The same things were measured in two ways. Each way mixes the same 8 hidden numbers, adds some noise and spreads widely along 5 directions of its own, which tell nothing about the thing.
Some things both ways: the first way, then the second way.
[ 3.53 -2.36 -3.00 -1.62 -3.20 -0.47  0.91  1.77  1.19 -0.80  2.63 -0.71
 -1.37 -2.15  1.55 -0.36  2.24  1.84  0.04 -2.34  0.46  0.95  0.67 -0.02
 -0.53]
[ 0.74  0.15 -0.40 -4.17 -1.90 -2.64 -4.03 -1.58  1.52 -2.27  0.66 -1.97
  0.73 -3.30]

[-0.14 -1.32  0.46 -0.04 -0.01 -0.24 -1.41 -0.69  0.99  1.18  0.63  0.73
 -0.12  0.89  0.91  1.64  3.09  2.11 -0.15 -1.56 -1.40 -0.13 -0.26  1.02
 -1.15]
[ 7.79  1.34 -0.23 -1.25 -1.69 -0.26 -0.33 -2.17 -2.04  0.18  2.70  0.14
 -1.46 -3.21]

[-0.29  1.20  0.65  0.57  0.52  0.83  1.66 -0.42 -0.38 -0.47 -0.71 -0.11
 -0.01 -0.80 -1.12 -1.77 -0.77 -0.22 -1.41  1.06 -0.39  1.17  0.39  0.15
 -0.69]
[-5.70 -2.28  4.17 -1.57  1.95 -0.83  0.92  2.17  1.25  1.01  0.56  0.92
  0.40  1.80]

[ 2.00  0.41 -0.76  0.72  1.55  1.21 -0.37  0.91  0.70 -0.42  0.99 -0.17
 -2.38  0.26  2.93  0.70  1.06 -0.58  1.64  1.07  1.86 -2.30  1.14 -2.21
  1.97]
[-0.78  0.86  0.36 -2.28  0.47 -2.78  1.38 -1.51 -2.91  1.80  1.18  2.90
  0.82 -2.51]

[-1.27  1.22  1.11 -2.27 -1.31  0.67  1.27  0.01  1.05  0.63 -1.85  2.83
 -0.23 -1.03 -2.59  0.74  1.58  2.08 -3.47 -1.06 -3.38  0.79 -0.01  2.58
 -3.31]
[ 2.10 -2.79  0.98 -0.29  0.26 -1.34 -2.47  0.71 -1.54 -4.51  1.51 -0.94
 -2.34  0.44]

[ 1.41  0.07  1.52  0.98  1.44  1.59 -2.09  0.38 -0.93 -0.76 -2.71 -1.67
  0.42 -2.00 -0.83 -1.81  0.21 -1.98  0.82  2.48 -2.08 -1.71  0.89  2.90
 -1.19]
[ 1.20 -2.11 -2.59  0.67 -1.39  1.47 -2.29 -1.38  0.90  1.63 -0.35 -0.56
 -0.13  3.26]

[-1.83 -1.26  2.73  2.91  4.08 -0.52  1.69  0.01 -0.93  1.83 -1.80  1.28
 -0.01  1.40  0.22  1.96  1.80 -0.38 -1.65 -1.97 -1.47  1.34 -0.74  1.22
  0.79]
[-0.99 -1.13  0.24 -1.83 -4.56 -2.38 -1.94  0.14  3.82 -1.59 -1.42  0.09
 -2.62 -2.91]

[ 4.91  0.91 -0.79  0.23 -2.69 -1.49 -0.57  2.50 -0.32 -0.71 -2.46 -1.32
 -2.61 -1.22 -2.96 -1.13  0.07 -2.21  1.50  0.50  1.60 -1.01  0.03  2.85
  1.38]
[-1.25  1.76 -0.98  2.89 -5.27  0.65 -2.08 -2.02  3.08 -3.54 -2.85 -0.28
 -4.12  1.06]

[ 1.51  1.53 -4.41  2.08 -0.08 -1.73  2.91  0.07 -1.80  1.66  0.40  0.52
 -0.57  0.80  1.08 -1.41  4.49  0.62 -1.27 -0.80 -0.93  2.51 -0.92 -0.99
  1.08]
[ 2.64  0.69 -3.24  1.32 -2.49  0.76 -2.73 -3.32  1.23 -0.08 -2.08 -0.12
 -1.32 -1.39]

[ 0.67  0.59 -1.39  0.12  0.32 -0.12  0.51 -0.20 -0.39  1.36  0.50  0.28
 -1.30 -0.15 -0.48  0.25  1.35 -0.03 -0.10 -0.09 -0.45 -0.64 -0.63 -1.29
  1.06]
[-1.50 -0.51 -0.81 -0.04  0.18 -1.98 -2.79 -0.22 -1.92  0.45 -1.38  0.53
 -0.83 -0.11]

[-1.25  1.23  1.81 -0.45  0.75 -0.07  0.14 -1.31  0.59  0.87 -1.58  0.91
 -0.34  2.41 -2.27 -0.14 -1.09  1.21 -1.87 -0.28 -0.68 -1.05 -1.66  0.84
 -1.97]
[-0.59 -1.37  4.56  0.91  1.35  0.65  2.66  1.04 -0.79  0.26  1.38  2.02
 -0.14  0.98]

[-0.21  3.08 -4.74  0.87  0.01  0.93  3.08  3.08 -1.87 -0.11 -1.41  1.19
 -1.37 -1.35  1.31 -1.01  2.35 -1.64 -2.04  1.44 -1.77 -0.01  0.85  0.29
  0.92]
[ 1.68  2.06  0.34  1.19 -4.52 -1.11  1.19 -0.22  0.78 -3.08 -1.46 -0.39
 -2.23 -0.65]

[ 3.36  0.25 -2.06 -0.66 -1.35  2.36  0.01  3.64 -2.14 -2.50  0.57 -3.58
 -0.61 -4.34  2.54  1.27  0.13 -1.61  2.90  1.45  1.09 -2.05  2.80  0.30
  3.72]
[ 3.00  0.12 -3.23 -0.32 -2.13 -2.46 -2.13 -1.12 -3.68 -2.74  0.58 -0.79
 -3.45  1.84]

[ 3.91 -0.66 -0.11  0.97 -0.63 -0.69  0.11  0.73  0.37 -0.46 -0.37 -0.85
 -1.62 -0.66  0.08 -1.12  1.44 -0.18  0.96 -0.27  1.33  0.52  0.39  0.85
  0.54]
[-0.30 -1.49 -0.58 -0.51 -1.62 -0.09 -1.42 -1.71  0.50  0.45  0.02  1.57
 -1.46  0.11]

[-2.60  2.76 -0.44  2.59  3.24  1.34  1.83 -0.70 -2.93  0.91 -0.72 -0.40
  1.21 -0.27  0.86  0.95  1.63 -1.28 -0.38  1.94 -1.83  0.12  0.65 -1.19
  2.75]
[ 2.90  2.39 -0.85  3.58 -2.32  1.44  2.52  0.01  1.76 -0.03 -2.97 -0.23
 -0.92 -1.25]

[ 1.40 -1.08  0.46 -0.53 -0.68 -0.30  0.12  0.74  1.38 -1.81  0.03 -1.50
  0.11 -1.45 -0.39  0.56  0.32  0.01  0.54 -0.45 -0.05 -1.53  1.08  1.60
 -0.40]
[ 2.96 -1.53 -3.25 -1.37  1.62 -0.94 -2.20 -2.94 -0.48 -1.61  0.51 -0.73
 -0.25 -0.42]

[ 0.42  0.09 -3.20  1.10 -0.85 -0.25  2.69  2.96 -2.72 -0.18 -0.07 -0.96
 -0.08 -2.33  1.02  0.86  2.32 -1.10 -0.61 -1.25 -1.05  1.62  0.77  1.22
  2.47]
[-1.91  0.82 -1.67  0.59 -1.53 -0.16 -0.89  1.35  2.09 -3.34 -1.87 -2.21
 -2.09  0.86]

[ 4.00 -0.31 -5.18  0.11 -2.51 -2.65  1.00  0.64  0.07  0.66  2.33 -1.53
 -1.27 -0.61  0.46  0.33  3.92  0.52  1.60 -1.66  0.63 -1.00 -0.58 -1.20
  2.14]
[ 3.86  3.10 -6.40  0.78  1.69  1.26 -3.21 -3.90 -0.26  1.13 -1.36 -1.38
  1.26 -3.69]

[ 1.85  0.06  2.91 -0.14  0.25  1.27 -0.52 -0.21 -0.51  1.16 -1.43  1.17
 -0.89  1.33  0.86  0.18  1.36  2.78 -0.96 -1.12  0.01  1.77 -0.47  1.64
 -1.12]
[ 0.34 -4.56 -2.52 -2.16  0.06 -1.01 -3.38 -2.57 -3.16 -1.26  3.41  2.11
 -1.65  2.54]

[-2.29  1.00 -0.28  0.88 -0.34 -0.09  0.57 -0.09  1.26  0.00  0.39  1.62
 -1.90  0.60 -1.92 -1.68 -1.14 -1.04 -1.62  0.98  0.48  1.23  0.01 -0.43
 -0.86]
[-2.05  1.39  1.97  0.21 -1.70 -1.53  2.86  0.07  0.75  0.42 -2.24  1.20
 -0.64 -0.12]

[-0.17 -1.42 -1.85  0.73  0.66 -0.63  1.84  0.96 -0.37 -0.17  1.51 -1.07
  0.13  0.91  2.42  0.88  1.15  1.03 -0.67 -2.13  0.32  0.04 -0.38 -0.39
  0.68]
[-0.47  0.31  2.97 -2.60 -0.76 -1.77  1.02 -0.03  1.76 -1.19  0.85 -0.10
  0.51 -2.07]

[ 1.45  1.08  2.51  1.35 -0.39 -1.07  0.49 -2.51 -0.16  0.89 -1.28  0.20
  0.01  1.40 -2.88 -2.41  0.27  1.42 -1.11  0.06  0.37  3.19 -1.08  1.11
 -1.23]
[-0.24 -2.21  2.03  3.21 -1.64  3.31  0.18 -1.16  3.32  0.52 -1.77  1.73
 -1.01  1.88]

Other things, the second way, with their names:
k_462: [-1.52 -0.93  0.14  2.28  1.41  2.48  3.05  0.41  0.65  1.38 -2.56  0.37
  2.38  3.68]
k_703: [-3.47 -2.00  4.31 -0.99  7.00  2.49  3.72  1.63  0.25  2.49  2.10  1.47
  4.47  0.81]
k_342: [ 2.97 -2.67  1.14 -0.59  1.31 -0.65  1.78 -0.14 -3.25 -1.35  2.46  1.90
 -2.35  1.09]
k_507: [ 1.84 -2.58 -1.68  1.87 -0.91  1.09 -2.23 -2.23  1.20  0.19 -2.57  0.81
  0.56  0.00]
k_127: [ 1.20 -0.51 -2.83 -3.91 -2.40 -2.55 -3.65 -2.18 -2.51 -1.80  3.79 -0.16
 -2.43  0.57]
k_699: [ 4.92 -1.34  0.60  2.15  1.80  2.94  0.81  0.14 -0.65  1.88  0.55 -0.01
 -0.19  0.76]
k_53: [ 0.50 -1.28 -1.87  0.32 -0.27 -0.83 -1.42  1.66 -2.43 -1.19 -0.56 -1.70
 -0.11  2.74]
k_263: [-2.38 -2.85  0.20  1.05  4.25  0.91 -3.46  0.54 -3.20 -2.65  0.89  0.12
 -1.68  2.53]
k_369: [ 0.39  0.90  1.95 -4.07 -0.34 -4.66 -1.65  0.90 -2.01  3.55  0.85  0.47
  1.29 -5.58]
k_580: [-0.12  1.67 -1.80  2.00  2.54  2.19 -2.58  0.31  3.06 -3.08 -2.42 -4.05
 -0.08 -0.27]
k_745: [ 0.30 -0.53  0.17  2.58 -1.53  0.91  1.00  3.85  0.79 -0.44 -0.89 -0.24
 -3.21  0.44]
k_963: [ 0.87  0.47 -0.81  1.05 -1.51  1.14  0.50  0.85  2.40 -0.66 -1.83 -1.46
 -1.19  0.05]
k_542: [ 1.84  3.17 -3.11 -1.14 -2.25 -1.39 -0.85 -3.49  0.47 -1.59 -1.12 -0.18
 -2.96 -2.50]
k_398: [ 2.03 -0.52 -0.28  0.10  1.24 -0.51  2.12  1.93 -2.05 -1.25  1.26 -0.20
  0.12 -0.09]
k_910: [ 1.82 -0.37 -3.14  3.77  0.68  3.19  3.69  0.41 -1.70  2.05 -0.97  1.06
  0.97  3.46]
k_170: [ 0.85  0.03 -2.76  0.38  0.22  0.26 -0.52 -1.06 -2.74  2.40 -0.13  0.04
  0.83  2.76]
k_646: [-2.13  0.34  1.59  2.66 -1.14  1.07  0.34  0.02  3.39 -3.64 -3.34 -1.21
 -1.44  2.20]
k_607: [-0.41 -1.42 -2.10  0.47 -0.47 -2.27 -2.03  1.50 -3.23 -0.98 -0.39  0.08
 -2.93  1.11]
k_932: [-1.21 -1.23  3.97  0.49 -0.07 -2.88  1.62  4.63 -3.45 -2.68  0.67  1.30
 -3.53 -0.43]
k_105: [-1.54 -1.02  2.26  0.12 -0.97 -0.56 -1.03  0.88  1.13  0.77 -0.37  1.19
 -2.54 -0.97]
k_463: [-1.35  0.17 -0.94 -0.28 -3.16 -0.80 -3.41 -3.64  2.12 -0.46 -2.11  0.62
 -0.54 -0.91]
k_631: [-1.15  1.24  0.67 -1.26 -0.81  1.29  1.45 -0.49  1.53 -0.88  2.26 -0.21
 -1.14  1.55]
k_575: [-1.36  1.76  0.68  2.79  0.19 -1.65 -0.23 -1.15  0.22 -4.70 -3.99  0.48
 -2.93 -1.88]
k_965: [ 3.37  0.34  2.05  5.07 -0.66  4.21  1.00 -0.75  2.73 -3.02 -3.28 -1.42
 -0.51  1.69]
k_363: [-0.62  0.24  1.82 -0.15 -4.32  1.60  2.08 -0.22  7.08 -1.77 -0.72 -0.93
 -1.15  0.38]
k_696: [ 1.79 -0.05 -2.61  3.21  0.00  1.99 -2.03  0.10  0.38  0.88 -2.52 -1.24
 -2.61  1.49]
k_871: [-1.58  0.35  1.81 -1.99 -2.23 -2.46 -0.51  0.78 -1.86  0.91  1.51  1.35
 -2.06 -0.19]
k_943: [-2.61 -2.76  0.40 -2.22 -2.12 -1.16 -1.19 -1.61  1.67 -0.95 -0.61  0.38
  1.93  1.98]
k_226: [ 2.19 -1.77 -1.84  2.19 -2.47 -0.35 -2.69 -2.43 -1.20 -1.26  0.05  2.23
 -6.23  1.17]
k_677: [-1.33 -4.06  0.12 -1.28  0.68 -0.67 -2.77 -0.05 -1.58  0.86  1.64  1.37
 -4.19  3.16]
k_584: [-3.32 -1.04 -1.33  0.95  0.11 -0.92 -5.14 -0.01 -0.12 -5.80 -1.25 -2.59
 -4.69  3.63]
k_518: [ 4.59 -0.65  1.63  2.69  1.41  1.21  1.11 -1.01 -3.00  2.64 -0.82  2.26
  1.53 -1.65]
k_116: [ 2.24  0.02 -3.04  0.37 -3.67 -0.18 -1.05 -2.98 -0.79 -0.11 -0.46  1.32
 -2.01  0.30]
k_421: [ 1.23  0.62  0.10  2.24 -1.85 -1.86  0.53 -0.03 -4.78  2.19 -1.08  3.51
 -2.00 -1.79]
k_98: [ 1.56  2.18  1.62  2.31 -2.79 -1.67  2.76  0.01 -2.41 -0.53 -2.52  0.99
 -3.25  1.00]
k_545: [ 0.17 -0.39 -2.00  0.59 -3.10 -0.94 -2.77 -1.42  2.87 -4.51 -1.37 -0.80
 -3.48 -0.85]
k_329: [-1.25 -0.37  1.21  3.09 -0.75  3.81  3.33  2.10  5.33  0.39 -2.31 -0.30
  1.73  0.29]
k_782: [ 0.21  1.09 -2.86  0.28 -3.31 -2.39 -3.17 -2.01 -0.58 -2.00 -3.59 -1.32
 -1.44 -0.12]
k_220: [-2.11 -1.09  1.20 -2.52 -1.39 -3.08 -1.35 -1.17 -0.41 -0.41 -0.66  1.53
 -1.55 -1.13]
k_309: [-0.75 -0.27  0.20 -1.68  0.77 -1.62 -0.52 -0.99 -0.17 -2.28 -0.10  0.03
 -0.39 -0.75]
k_210: [ 6.33 -1.96 -0.08  3.54 -2.32  0.82  4.49 -1.06 -3.71  2.93 -0.56  4.03
 -1.55  1.75]
k_134: [-3.56  0.48 -1.75 -0.78 -1.69 -1.62 -1.22 -0.15  3.24 -0.97 -2.45 -0.44
 -1.38 -1.59]
k_307: [-4.13 -0.52 -2.07 -4.49 -1.35 -3.23 -2.10 -2.97  1.13 -0.27  0.41 -0.42
  0.70  1.97]
k_630: [-0.77 -0.02 -2.74  0.42  3.04  0.63  0.80  1.15 -2.44 -0.53  0.19 -0.92
  1.23  2.11]
k_165: [-4.32 -0.33  0.03 -2.99  1.84 -2.83 -2.88  0.40  0.97 -1.67 -0.76 -1.55
  2.39 -1.79]
k_856: [-0.91  3.09 -0.96  1.81  2.44 -0.29  0.00 -1.30 -0.04 -5.02 -1.18 -1.85
 -1.00  0.19]

Some of these things the first way, each followed by its name:
[-1.54 -1.94 -1.49  1.62  2.29 -0.18 -1.56  1.27 -0.81  1.90  0.47 -0.15
 -0.78  0.73  1.89  2.55  2.63 -1.20  0.84 -1.17 -1.53 -2.09 -0.75  0.21
  1.49]
k_782
[-0.68 -1.86  1.05  0.65  0.30  0.52 -2.13 -0.07  0.14 -0.38  0.96 -1.74
 -0.09 -0.30 -0.12 -0.24 -0.93 -0.51  1.03  0.08  0.23 -0.54  0.10  0.72
 -0.24]
k_462
[-0.50 -0.81  0.24  0.30  0.27  0.09 -0.37  0.93  1.52 -0.42 -0.02  0.81
 -0.66 -0.45  0.53  1.43  1.97  0.02 -0.37 -0.62 -1.09 -0.75  0.94  1.34
 -0.71]
k_309
[ 3.42  0.07 -1.43  0.94 -0.66 -1.38 -0.07  0.30  0.62  0.70 -0.38  0.07
 -2.15  0.83 -0.43 -1.86  1.68 -0.09  0.30 -0.25  0.97 -0.17 -0.90  0.30
 -0.25]
k_463
[ 1.03 -1.02 -0.13 -1.02 -1.69 -0.23 -0.80  1.51 -0.29  1.52 -0.72  1.12
 -1.84  1.66  0.19  0.37  1.06  2.10 -1.41 -2.70 -0.08  1.04 -1.68  2.34
 -1.45]
k_127
[ 2.39 -1.21  1.56 -1.49 -2.36  0.26 -0.50  1.29  2.57 -2.62  0.03 -0.63
 -1.23 -2.20 -1.22  0.27 -0.72  0.18  0.51 -0.34  1.16 -0.74  1.90  2.06
 -0.98]
k_342
[ 1.20 -1.87 -0.25 -0.59 -1.94 -2.03 -1.33 -0.13  0.67 -0.30  0.39 -2.35
  0.78 -0.34 -1.95  1.08  0.84  0.61  1.00 -1.89 -0.68 -1.78 -0.82  2.58
 -0.63]
k_965
[-0.53 -0.53 -0.29 -1.72 -1.11  0.42  0.64 -0.26  1.28  0.61  1.32  1.16
 -1.22 -0.60 -0.90  0.43  0.36  1.60 -1.35 -1.13 -0.64  0.38 -0.28 -0.69
 -1.14]
k_165
[ 1.77 -1.24  4.13 -2.26 -2.37  0.10 -2.54 -2.27  0.81  1.58  1.06 -0.05
 -0.12 -0.35 -1.95  3.17  1.36  3.94  1.26 -2.43  0.23  1.42 -0.33  1.05
  0.06]
k_263
[ 1.23  0.52 -2.13  0.59  0.51  0.57  0.16  1.92 -0.51  0.66 -0.90  0.81
 -2.10 -0.40  0.91 -0.60  2.02 -1.10 -0.43  0.43 -0.78 -0.94 -0.08  0.32
  0.20]
k_871
[-0.71  0.14  0.49 -0.58  1.20  2.19  0.64 -2.51  0.29  1.01  3.73  0.19
 -0.69 -1.34  1.09  0.59  0.42  1.78  0.39  0.71  0.46  1.11  0.95 -4.86
  1.33]
k_369
[-0.78  0.93 -1.77  0.31 -0.91 -1.46  2.13  1.10 -2.91  1.66 -1.36 -0.36
  0.85  0.23 -1.36  1.91  2.29  0.60 -1.78 -2.37 -2.30  1.00 -1.53  2.29
  1.24]
k_584
[ 3.37 -0.02 -1.72 -1.27 -3.38 -2.53  1.17  1.86  2.44 -1.83  1.13 -1.27
 -2.73 -1.50 -2.89  1.67 -0.55 -1.41  1.91 -0.93  3.06 -2.75  0.72 -0.23
  2.56]
k_575
[ 0.75  0.47  0.53  0.74  0.01  0.74  2.49  0.67 -2.90  0.13 -0.01 -1.69
  0.41 -2.92 -0.97  1.31  0.19 -0.73  0.36 -0.22 -0.04  2.06  0.83 -0.16
  3.58]
k_745
[ 0.79  2.77 -0.02 -1.94 -3.21  0.88  0.46  0.32 -0.46 -2.27  0.92 -2.31
  0.13 -2.32 -1.93  1.79 -1.61  0.26  1.57  1.31  1.70 -1.07  1.93 -0.19
  2.65]
k_856
[ 0.14  0.40 -0.57 -2.31 -1.64  0.31  2.10  1.82  0.49  0.36  0.09  1.48
 -2.40 -1.46 -1.85  2.13 -0.26  0.31 -1.42 -1.66  0.09 -0.31  0.01 -0.24
  0.91]
k_932
[-1.41 -1.78  0.89  1.63  0.65 -0.21  0.21  0.16 -1.35  0.43  0.63 -1.14
  0.94 -1.02  0.08  1.52  1.26 -0.21  0.19 -1.33 -0.98  1.74  0.37  1.14
  1.38]
k_963
[ 0.80 -0.84 -1.21 -0.41 -1.08 -1.53 -0.26  1.03 -0.04 -0.66 -1.21 -2.14
  1.28 -2.85 -2.41  2.19  2.21 -1.40  0.97 -0.85 -2.87 -3.03  0.55  3.18
  0.48]
k_580
[ 0.67 -1.38  0.77  0.48  0.70  1.52 -1.06  0.85  0.56 -0.24 -0.15  0.51
 -1.20  0.07  1.75 -1.63  0.45  0.55 -0.73  0.03 -0.33  0.63  0.32  1.18
 -2.14]
k_943
[-0.91  0.19 -2.23  0.88  0.47 -0.66 -0.11  1.70 -1.19  1.41 -1.43  0.31
 -1.43  1.48 -0.78 -0.63  0.42 -1.28 -1.29 -0.49 -1.38 -1.28 -1.95  1.46
 -0.47]
k_910
[-4.04  0.61  0.87 -1.42 -1.80 -1.05  1.66 -1.56 -0.13  3.86  0.40  3.74
 -1.74  2.42 -4.63  0.59 -0.85  2.54 -4.43 -3.19 -1.01  4.08 -3.46 -0.30
 -1.66]
k_607
[ 4.38  2.63 -5.95  1.30 -2.55 -0.32  5.74  3.50 -1.07 -2.63  0.43 -0.45
 -2.18 -5.04  0.31 -3.63  2.14 -2.71 -0.70  1.84  1.14  2.98  2.93 -1.20
  2.61]
k_134
[-2.84 -0.37  0.91 -0.65 -0.20  1.16 -0.98 -0.30 -0.97  1.73  0.81  0.85
 -0.13  0.40 -0.23  2.13  0.58  1.61 -0.90 -1.12 -1.43  1.07 -0.65  0.49
  0.01]
k_630
